The same things were measured in two ways. Each way mixes the same 8 hidden numbers, adds some noise and spreads widely along 6 directions of its own, which tell nothing about the thing.
(in the rows, 128 means zero)
Some things both ways: the first way, then the second way.
[ 73  81  89 177  93 116 116 105 110 144  53 173 121 132 133  82  82  73
  62 117 141 120 162 108 188 160]
[148 136 167 104  86 143 160 130  79 149  25 190 162  67 160  92 165 125
 152  98 139 130 104 156 116]

[116 101 176  52 201 101 112 160 170 143 113 174 151 153 124 145 152 127
 117 207  59  74 188 167  98 147]
[ 63 147  32 108 186 152  99 169 124 129 125 133 106 156 117 138 102  90
  90 156 122 138 114 146 155]

[117 112 163 118 110 102 111 124 106 194  70 182 114 143 108  92 135  74
  94 133 110 112 174 148 145 147]
[223 146 172 135  99 165 138  57 137 166 138 141 149 119 154 116 119 155
 133 178 132 128 152  97 141]

[ 53 100  77 156 129 156 118 156  73 180  76 121 122 105 121 111  89 105
  84  59 141 129 158 214 197 158]
[157 134 124 123 117 161 122 123 124 154  56 189 163 117 133 106 132 131
 101 150 118 111 116 143 133]

[ 60  85 173 103 156 105 107 112 117 183 113 172 105 157 131 109 112 120
 140 138  95  63 163 161 122 171]
[180 156 115 110 135 160 112  98 109 127 116 154 150 116 120  89 130 123
 120 154 135 126 122 186 125]

[160 185 160 144 133 120 124 156 122 162  76 183 169 164  78 104 132  54
 102 127 131 144 211 183 129 115]
[126 142 138 101 136 177 113 143 108 154 157 114 114 120 149 130 138 122
 134 156 138 164 143 136 103]

[ 97 123  75 171 149 178 123 138 106 163 109 133 121 115 156 129  95 110
 122  79 155 119 170 171 151 174]
[132 125 171 128 137 119 134 167 144 101  68 164 145  78 127 124 164 129
 135 126 101 137  84 115 130]

[123  99 130 129 117  96 109  93 122 140  72 196 103 149 148  98 139  53
 103 195 111  97 122  80 135 142]
[119 160 108 102 116 155 134 157 119 121 112 127 140  89 179  94 146 148
 153 110 154 126 101 151 122]

[122 164 182 139 135 116  97  99  80 183 187 163 118 102 105 112 133  83
 198 126 141 111 174 194  86 125]
[ 98 190 124 138 162 115  86 139  68  99  84 138 116 126  52 143 140 138
 108 148 135 141 125 149 103]

[111 146 166 104 127 112 117 151 166 117 104 140 139 170 138 158 169 115
 139 161 125  77 177 194  89 126]
[ 91 135 133 157 159 145 107 162 129 125 158 110 108 122 167 150 135 116
 149 113 139 133 119 124 127]

[110 102 135 124 133 103 108 116 172 143 125 155 123 119 141 119 113 111
  80 177  91 108 202 121 126 160]
[108 155  68  44 135 162 108 160 117 115 107 121 135 112 139 121 130 145
 136 162 140 156  90 126  92]

[148 158  86 157  93 135 127 148 104 127  77 120 132 147 144 140 139  56
  90 123 156 144 159 179 150 128]
[110 116 118  92 126 189 158 193 119 133 111 141 145  88 164 107 166 111
 122 133 144 112 105 141 121]

[104  89  88 124 101 115 159 106 122 107 137 117 110 127 191 108 140 132
 143 147 125 124 173 114 101 182]
[113 120 165 169 153 149 106 149 118 148 100 136 136 145 132 191 128 142
 112 156 115 130 150  54 137]

[118 152 197 136 163 104 105 109 140 144 178 161 116 136 124 130 156 104
 184 199  98 104 157 146  63 111]
[141 136 130 105 118 138 118 112 159 150 116 135 128 121 172 111 131 125
 141 139 127 144 118 131  95]

[153 156 154 131 116  97 146 121 171  71 183 118 135 118 160 152 208 126
 180 242 100 136 171 124  38 105]
[ 95 123 175 153 168 114 127 139 166 113 149 105  96 133 132 164 110 103
 139 120  83 156  89 104 158]

[141 133 131 147 120 110  91 109  80 137 149 161 123  76 119 123 144  64
 140 186 121 144 125 168 131 113]
[154 138 111 110 134 121 121 106 173 114  96 146 149 120 150  89 123 118
 130 126 113 114  76 169 117]

[121 138 124 120 130 134 150 125 134 126 112 164 134 139 156  94 159 116
 161 157 122 127 170 130  99 152]
[ 51 122 124 173 172 105 117 143 151 112 133 152  79 123 117 156 132  45
 136 108 128 113  60 144 116]

[174 157 128 160 102 133 112 146 100 152  90 158 139  97 117 133 159  62
 116 146 150 135 169 169 135 124]
[114 120 146 137 142 135 147 136 139 107 111 135 133 111 128 138 133 109
 133 133 124 101  70 115 135]

[146 162 114 134 149 130 111 138 107 111 133 156 146 121 127 139 134  63
 137 173 127 142 140 185 126 115]
[ 60 179 143 162 184  80  86 237 123  66  90 144  95  74 109 121 174 134
 142  76  92 186 109 170 154]

[134 153 155 118 172 117 111  92 134 139 174 183 121 115 138 104 129  96
 180 196 105 127 156 129  82 133]
[157 164 158 128 133  91 102  95 196 122 146 111 106 122 162 115 122 149
 156 134 102 176 120 111 108]

[ 89 126 130 115 135 127 129 171 131 135  48 160 169 167 108 123 139  96
  91 114 126 100 184 200 152 136]
[102  96 113 136 132 137 125 128 164 164 109 177 117 113 204 104 142  43
 148  91 142 111  88 182  88]

[145 140 151 171 162 134  93 125 115 181 147 161 109  93 114 130 128  71
 119 183 107 136 154 143 121 115]
[139 155  97  81 122 168 129 136 118 140  87 137 152 124 134 132 110 170
 114 174 119 148 119  82 154]

[118  96 175  51 117  75  98 145 149 153  72 160 132 160 130 152 161 101
 109 153 113  43 195 188 112 162]
[155 149 134 121 155 138 117 146 145  84 151 109 138 101 135  98 155 139
 137 138 129 124 108 165 116]

[133 115 128 115 115  82 146 127 124 119  85 186 160 158 117  70 135  64
  92 159 106 140 193 114 126 132]
[136 121 128 104 132 128 129  78 171 162 144 141 101 130 177 103 111  58
 151 116 116 155  95 176 106]

Other things, the second way, with their names:
j_632: [139 152  67 106 140 158  99 139 120 125  89 166 149 119 138 116 128 140
 119 158 139 124 108 131 134]
j_375: [ 88 156 151 149 183 150  86 220 131  89 139  96 123 128  92 159 150 174
  95 157  96 147 137 103 139]
j_966: [126 103 177 161 152 154 126 161 140 116 162 123 125  97 189 151 143 112
 175 108 124 139  99 108 149]
j_17: [143 122 153 145 163 127 132  83 113 142 105 167 117 140 106 143  96  66
 125 136  90 151 101 146 181]
j_581: [142 159 138  79 113 160 135 118  99 128 117 116 136 104 132 115 131 149
 143 146 139 149 102 138 109]
j_639: [ 84 134 137 184 156  84 124 139 168 108 122 153  92 100 168 139 122  86
 173  71 114 138  66 125 169]
j_247: [147 149 137 135 110 118 129 103 170 126 135 142 114  91 178 113 138 126
 172 123 146 131  93 106 108]
j_905: [ 85 142  69  87 140 161 147 152 114 127  89 127 144 132 135 113 102 122
 105 127 121 110  74 154 162]
j_930: [ 94 136 127 128 124 151 129 182 110 154  74 174 127  87 164 115 163 108
 130 108 137 139 128 142 121]
j_708: [145 188 196 136 139 138 126 126 108  92 147  84 125 109  91 120 118 187
 133 134  95 162 109 147 170]
j_598: [126 161 194 140 129 179 124 164 113 153 130 110 127 128  95 133 144 167
  81 167 101 143 168 125 133]
j_356: [125 146 169 166 129 124 123 112 104 136  94 160 119 105 129 149 127 121
 153 117 129 138 104 110 143]
j_209: [160 141 160 146 100 166 145 108 114 166 103 160 143 104 156 118 140 135
 131 143 147 110 139 113 134]
j_269: [100 143 141 167 199 113 119 145 135  48 170 120  97 106  77 146 116  89
 146 121 101 128  38 156 189]
j_9: [168 172 114  96 123 133 111 105 151 118 101 125 152 119 153  85 104 173
 141 129 103 154  94 161 153]
j_448: [182 142 198 125 129 136 106 107 137 138 106 131 145 117 152 112 132 150
 141 132  92 172 137 146 119]
j_88: [139 143 114  93 140 140 136 108 116 113  90 133 150 125 119 119 104 129
 129 143 113 132  76 145 152]
j_896: [144 103 160 159 165 125 140 107 175 121 136 144 119 133 119 147 112  80
 118 149  89 121  87 113 166]
j_823: [107 162  76 131 170 140 100 147 135  98 163 115 110 125 118 119 137 109
 122 149 153 116 113 156 111]
j_740: [158 112 151 145 131 130 126 126 186 106 125 156 141  96 149 111 173 103
 139 139 145  79  83 134  65]
j_357: [110 177 100 158 187 130  71 138 124 106 186 107  87 140 108 145 125 120
 128 155 139 155 149 139 125]
j_875: [195 137 118  65 137 166 115  97 151 104 147 122 157 109 165  73  97 137
 163 133  95 160  53 202 158]
j_91: [101 115 122  81 167 205 111 220 132  94 200  84 122  96 154 127 171 122
 140 154 140 143  97 154  86]
j_560: [114 122 126  99 142 166 120 132 107 144 103 131 143 138 144 127 122 108
 121 135 123 129 101 160 112]
j_752: [ 83 150 112 180 159 166  90 176 138 151 149  92 127 165 171 159 113 168
 102 132 128 112 171  95 152]
j_464: [ 83 118  75 140 174 161  94 188 112 130 124 133 129 138 159 186 138 120
 124 158 150 126 144  64 125]
j_490: [148 121 103  81 131 226 138 158  85 172 130 123 162 128 161 107 143 123
  94 171 150 117 167 153 116]
j_241: [107 150 172 183 114 107 154  91 160 130 130 141  95 106 127 133 118 105
 148 108 131  99  73 114 143]
j_769: [114 130 150 149 145 150 114 171 136 121 137 139 122  96 163 120 162 112
 144 115 138 127 115 149 111]
j_68: [142 139 139 111 105 176 153 108 138 176 129 133 128 127 141 117 129 120
 104 170 138 110 134 118 113]
j_833: [165 129  93 119 130 164 124 104 121 143 102 180 148 112 143  97 140  91
 122 153 153  97 112 164 114]
j_900: [ 79 131 124 106 151 157 132 169 105 107 143 109 112 107 138 153 139 112
 152 135 143 137  78 115 113]
j_76: [ 84 149  55 115 149 154 133 162 101  93 132 130 123 101 136 145 131 119
 147 142 173 102  72 103 139]
j_585: [ 92  83 103  93 164 150 151 124 176 128 161 116 104 139 172 138  91  46
 145 124 104 131  42 136 151]
j_954: [183 143 106  95 129 178 108  93 102 124 142 135 155 113 158  99 124 126
 158 148 158 124  98 177 109]

Some of these things the first way, each followed by its name:
[116 121 123 128 142 122 121 132 130 127 101 161 123 143 147 127 153  89
 142 171 125 101 139 135 110 131]  j_639
[181 182 146 172 107 128 115 130 133 140 104 168 141 127 119 129 156  57
 118 170 143 149 181 134 110 116]  j_900
[ 98 131 158 140 150 121 127 125 115 157 128 154 105 180 140 124 151  90
 165 155 117  90 143 143  91 122]  j_930
[131 151 110 139 106 127 106 108 136 142  88 166 120 108 136  90 104  73
  86 157 123 162 146 134 165 145]  j_247
[202 156 161 133 103 108 141 157  58 179  47 232 157 133  76  61 199  15
 125 158 122 161 168 121 123 100]  j_598
[108 171 124 166  92 130 110 136 105 152 103 122 118 121 119 125 130  77
 114 125 151 151 142 199 160 108]  j_209
[ 90  90 126 101  80  74 112 114 113 132 101 122 109 130 137 111 130 101
  77 157  95 133 155 166 164 155]  j_833
[137 152 143  63  89  77  94 153 135 130 102 119 143 128 119 145 152  88
  97 144 122 121 183 240 138 135]  j_823
[145 132 149 119 109 121 116 161 138 149  76 159 141 114 119 147 175  99
 104 164 122 107 185 177 122 137]  j_269
[179 178 128 129 118 129 125 159 103 127 137 132 140  96 127 152 178  85
 153 163 131 152 159 200 102 111]  j_375
[130 153 126 167 117 140 105 120 148 110 104 184 146  77 119 112 135  92
 118 194 126 150 151 144 143 119]  j_708
[104 166 145 183 123 125 105  93 155 123 167 134 114 106 137 125 119 100
 145 168 131 138 164 146 111 121]  j_581
[117 169 118 116 155 147 110 146 150  74 141 127 144 110 154 177 158 126
 165 209 120 130 108 217 114 111]  j_752
[174 154 131 123  77 117 108 122  86 160  92 164 118  97 130 107 154  78
 120 148 137 158 148 177 150 150]  j_740
[131 118 103 158 102 117  96 122 117 126 109 153 145  71 121 130 114  78
  72 160 125 148 170 160 167 132]  j_88
[127 145 138 124 165 159  79 128 185 161  77 189 118 125 138 142 105 112
  83 182 110 106 163 145 159 171]  j_76
[ 91 111 133 161 168 130  89 110 104 155 143 169 117  95 126 127 111  85
 135 172 116 108 128 153 137 123]  j_9
